All groups share one centre, and each spreads out both ways along 10 directions, with some noise.
In the rows, zero is written as 128.
Some rows, each with its group after it:
[165 133 152 151  67 107  68 112 220 108 138 122 129 106  95  80  80] => q_54
[124 156 133 121  99 157 100 127 112 131 119 204 181 169 113 138 159] => q_727
[ 90 156 191 141 157 169 104 169  96 115  73 164 123 147 151 139 154] => q_727
[131 139 128 134 153 149 132 116 154 118 129 147 124 131 132 126  91] => q_54
[139  72  79 110 117 124 141 118 168  57 101  64 111  76 137 117  44] => q_74
[119 124 138 106  91  92 189 162 188 170 139 140 123 102 153 134 156] => q_966
[116 192 100  98  58 125 165 177  73  84  93 172 116 124  84 140 148] => q_966
[129 120 124  74  74  78 112 106 103 135  91  55 128 116 142  99 106] => q_54
[124 143 130  83 140 106 107  77 155 155 124  82 123 138 147 141 116] => q_966
[ 91 152 121  98 140 158 133  97 130 140 108 143 103 127 168 118  90] => q_966
[118 128 136 167 139 155 148 133 129 137 117 164 123 152 159 121 109] => q_966
[ 57  77 118 167 132 148  81 110 111 157 128 127 133 106 154 165 125] => q_74
[ 94 156 149 125  82  98 185 180  71 150  98 122  83 103 136 111 147] => q_54
[104 175 101  83 122 118 164 114 137 157 142 147 107 118 145 105 107] => q_727
[177 183 186 142 187 159  66 110 146 104 146 143 111 159  73 125 149] => q_54
[165 127 125 130 106 138 130  89 123 117 110 137 156 155 109 142  92] => q_727
[194 122  84 115 142 145 129 163 212  56 160 142 144 152 120  84 140] => q_74
[117 140 156 122 124  59  95 149 133 170 138  98 154 133 130 127 166] => q_966
[ 96 150 123 140 108 120 122 142 118 146 125 152 129 131 131 141 143] => q_727
[ 68 154 117 122 149 156  82 118 118 149 132 171 135 139 151 138 133] => q_727
[119 109 102 138 115 122 110 100 155 112 117 121 142 104 127 130  52] => q_54
[151 112 117 170  51 135 159 166  97 101 119 143 103 130 124  55 126] => q_966
[108 122 112 108 109 125 149 124 135 129 114 118 109 109 142 140 121] => q_74
[ 83 160 107 101 154  81 120 115 148 160 140 110 121  96 135 140  84] => q_54
[114 112 136 128 158 108  87 137  99 128 129 111 176 117 124 113 117] => q_54
[127 155 122 116 107 139 110 143 117 128 138 149 127 161 120 141 201] => q_727
[160 115 143 213 106 102 106 149 126  97 119 114 136 145 104 108  89] => q_74
[148 148  70 102  75 123  94  80 194 118 165 173 176 105  70 136  78] => q_74
[166 136 179 124 136 134 109 125 107  95  92 103 129 138 104 103 117] => q_54
[ 99 120 167  83 136 124 142 136  72 137  88  90 110 100 147 118 141] => q_74
[ 90 133  85  90 190 150 125 112 150 144 146 183 186 126 159 126  86] => q_727
[107 150 150 194 110 120 160 188  81 147 114 160 108 154 157  82 138] => q_966
[121 121 122  83 132 128 158 140 138 149 145 126 121 107 149 102 157] => q_966
[ 95 123 106 117 139 105 162 177 123 114  95 171 207 117 135 169 100] => q_54
[156 129 145 166 108 140 123 152 161  90 121 135 103 129 119 103 119] => q_74
[159 132 145  86 148 135 134 153 159  96 136 118 121 108 115  92 148] => q_74
[219 115 153 124  90 113 132 127 150  94 125 103 150 157  76 146 165] => q_966
[165  84 178 130 137 121 137 108 125 135  95  54 109 150 170  92 117] => q_727
[145 148 139 128  76 120 144 147 148 118 119 147 117 135 115 116 142] => q_54
[140 165 137  73 149 141  67 115  48  81 105 103 139 132  82 112 144] => q_966
[143 108 153 133 132 196  86  87 103  87  93 144 138 136 125  84  80] => q_54
[156 117 110 119 121 166  82  91 132  91 124 130 149 162 110 147 141] => q_727
[137  92 111 104 113  99 150 127 138 129 142  71 105  79 133  98 115] => q_966
[101 165 143 129 125 112 128 127 114 194 158 168 137 133 112 165 180] => q_74
[102 146 144 139 116 136 122 157 117 117 105 152 122 130 127 145 138] => q_727
[131 128 115 120  45  57 162 145  95 153 104  86 131 128 145  79 107] => q_74
[104 114 129 136 119 120 106 115 131 175 150 118 120 129 152 111 154] => q_74
[173 112 147  92 216 128 147 116 118 128 135 116 190 149 140 100 113] => q_727

New rows, each followed by its group:
[125 144 117 145 118 144 120 118 135 121 135 151 107 126 111 134 116] => q_54
[109 131 163 156 100 141  87  86 106 144 107 128 113 115 113 141  94] => q_74
[129 151 160  89 113 109 138 114  95 147 107 106 116 114 114 117 126] => q_74
[140 120 121 128  48  85 135 165 107 123 116 106 137 131 106 133 176] => q_54
[ 91 138 127  97 123  73  66 125  94 147 126  92 165  97 116 120 119] => q_54
[117 114  98 102  87 104  97  85 181 153 163 119 136  74 103 110  91] => q_74
[141 142  97  78 154  88 183 149 142 145 164  82  93 118 144 101 164] => q_727
[155 143 116 134 101 131 121 114 117  79 114 127 127 119  74 147  95] => q_727
[128 101  84 131 113  81 168 134 146 127 133  75 107 116 155 130 104] => q_74
[142 140 119 154 127 104 105 127 122 164 168 147 163 176 128 119 169] => q_74
[150 137 140 173  60 144 154 150 160 139 118 198 140 181 142 111 147] => q_966
[160 112 145 112 187 144 141 125 123 134 147 113 134 149 140 117 168] => q_966
[133 145 142 110 101 145 153 115 165 154 119 160 116 155 161 109 140] => q_966
[150 180 153 110 145 132 175 114  85 131 100 123 100 175 125 168 148] => q_74
[104 120  89 129 127 120  83  94 152 150 146 129 156 141 146 137 108] => q_966
[172  98 140 130 119 126 136 106 153 133 138  97 119 144 142  97 132] => q_966
[169 185 176 164 180 165  75 134 138 132 172 206 157 186  72 147 194] => q_74
[125 109 118 125 109 118  94 131 151 130 148 128 150 107 122  97 128] => q_74
[130 151 149  92 116 132 131 121 144 138 113 140 129 137 136 125 141] => q_966
[147 154 103  86  70 161 166 131  83  76  95 132  82 118 111  84 116] => q_966
[158 163 122 114 110 142 115  92 157 106 129 128 105 153 104 145 123] => q_54
[111  75 131  88 125 172 117 130 111  80  73  85 110 106 174  86 113] => q_74
[171 120 130 136 123 103 121 120 157 117 142  86 114 128 121  86 110] => q_74
[142 132 125 177  86  94 121  87 102 138 121 107 130 131  91 160  72] => q_727
[178 118 127 118 168 145 154 111 122  90 109 110 145 163 119 167 121] => q_727
[200 126 138 111 140  72 139 185 101  82 160  87 151  93  51  82 158] => q_727
[187 175 106  65  50 112 147 118 137  85 103 150 168 141  85  83  92] => q_74
[ 86  97  77 138  69 154 144 173 142  93  96 175 145 138 168 135 133] => q_74
[120 129  62 116 140 195 144  89  89 119 143 168 122 176 136 183 160] => q_54
[148 131 154 106 132 104 145 102 119 175 130  85 113 146 164  76 129] => q_727
[146 141  92 103 125 103  77  87 163 109 139 105 166 140  98 174 114] => q_54
[125 151 140 132  74 133 173 145 147 122 102 160  95 115 135 105 106] => q_54
[147  97  92 131 117 127 113  92 144 122 142  97 134 148 136 148 129] => q_727
[218  72 187 132 200 169 159 142  96 116 152  89 113 161 142  38 190] => q_966
[173 146 156 187 139 106  95 150 178 114 172 147 136 121  67 116 126] => q_74
[122 187 114  92 187 143 184 154 127 127 126 190 151 170 136 191 161] => q_54
[150 139 124 152 140 136 141 116 127 121 123 118 105 177 141 145 133] => q_74
[113 119  56 120 133 143 180 121 117 136 143 149 132 155 148 186 147] => q_54
[170  88 138 149 167 153  81  88 144  92 127  64 104 144 140  87  93] => q_74
[114 131 129 162 183 122 133 144 123 123 141 138 132 114 119 152 103] => q_54
[166 142 164 149 105 109  57 116 167 130 168 150 162  93  53  84 107] => q_74
[102  89 146 136 168 156  74 142 133 109 111 117 146 126 163 110 134] => q_727
[ 73  94  83 144  50 104 120 136 151 135 124 141 148  64 125 137  86] => q_74
[ 95 146 128 175  95 111 144 178 128 143 148 167 102  98 110 125 143] => q_54
[103 157 147 148 118 132 131 184 113 107 108 200 163 114  98 146 126] => q_54
[122 144 115  98 147 133 132 137 133 115 132 135 126 119 132 115 130] => q_727
[141 180 167 115 114 124 163 124  73 101  68 130 119 128  84 175  94] => q_74
[148 118  44 135 104 101  95 102 103 145 188  95 143 183 135  99 166] => q_966
[134 103  94 171 156 133 153 107 146 131 137  83  77 173 180 153 126] => q_74
[118 123 110 125 125 123 118 102 140 143 133 113 123 134 150 116 110] => q_966
[ 98 101  86 114 163 169 163 113  80 140 126 147 137 147 173 134 128] => q_54
[149 163 120 128 106  87 117 116 161 147 164  91  82 135 104 138 162] => q_54
[174 100 139  94 147 103 141  76 203 152 138  68 123 138 142 165 123] => q_966
[ 90  99  74 127  82 158 163 180 152  95  95 166 128 132 180 136 148] => q_74
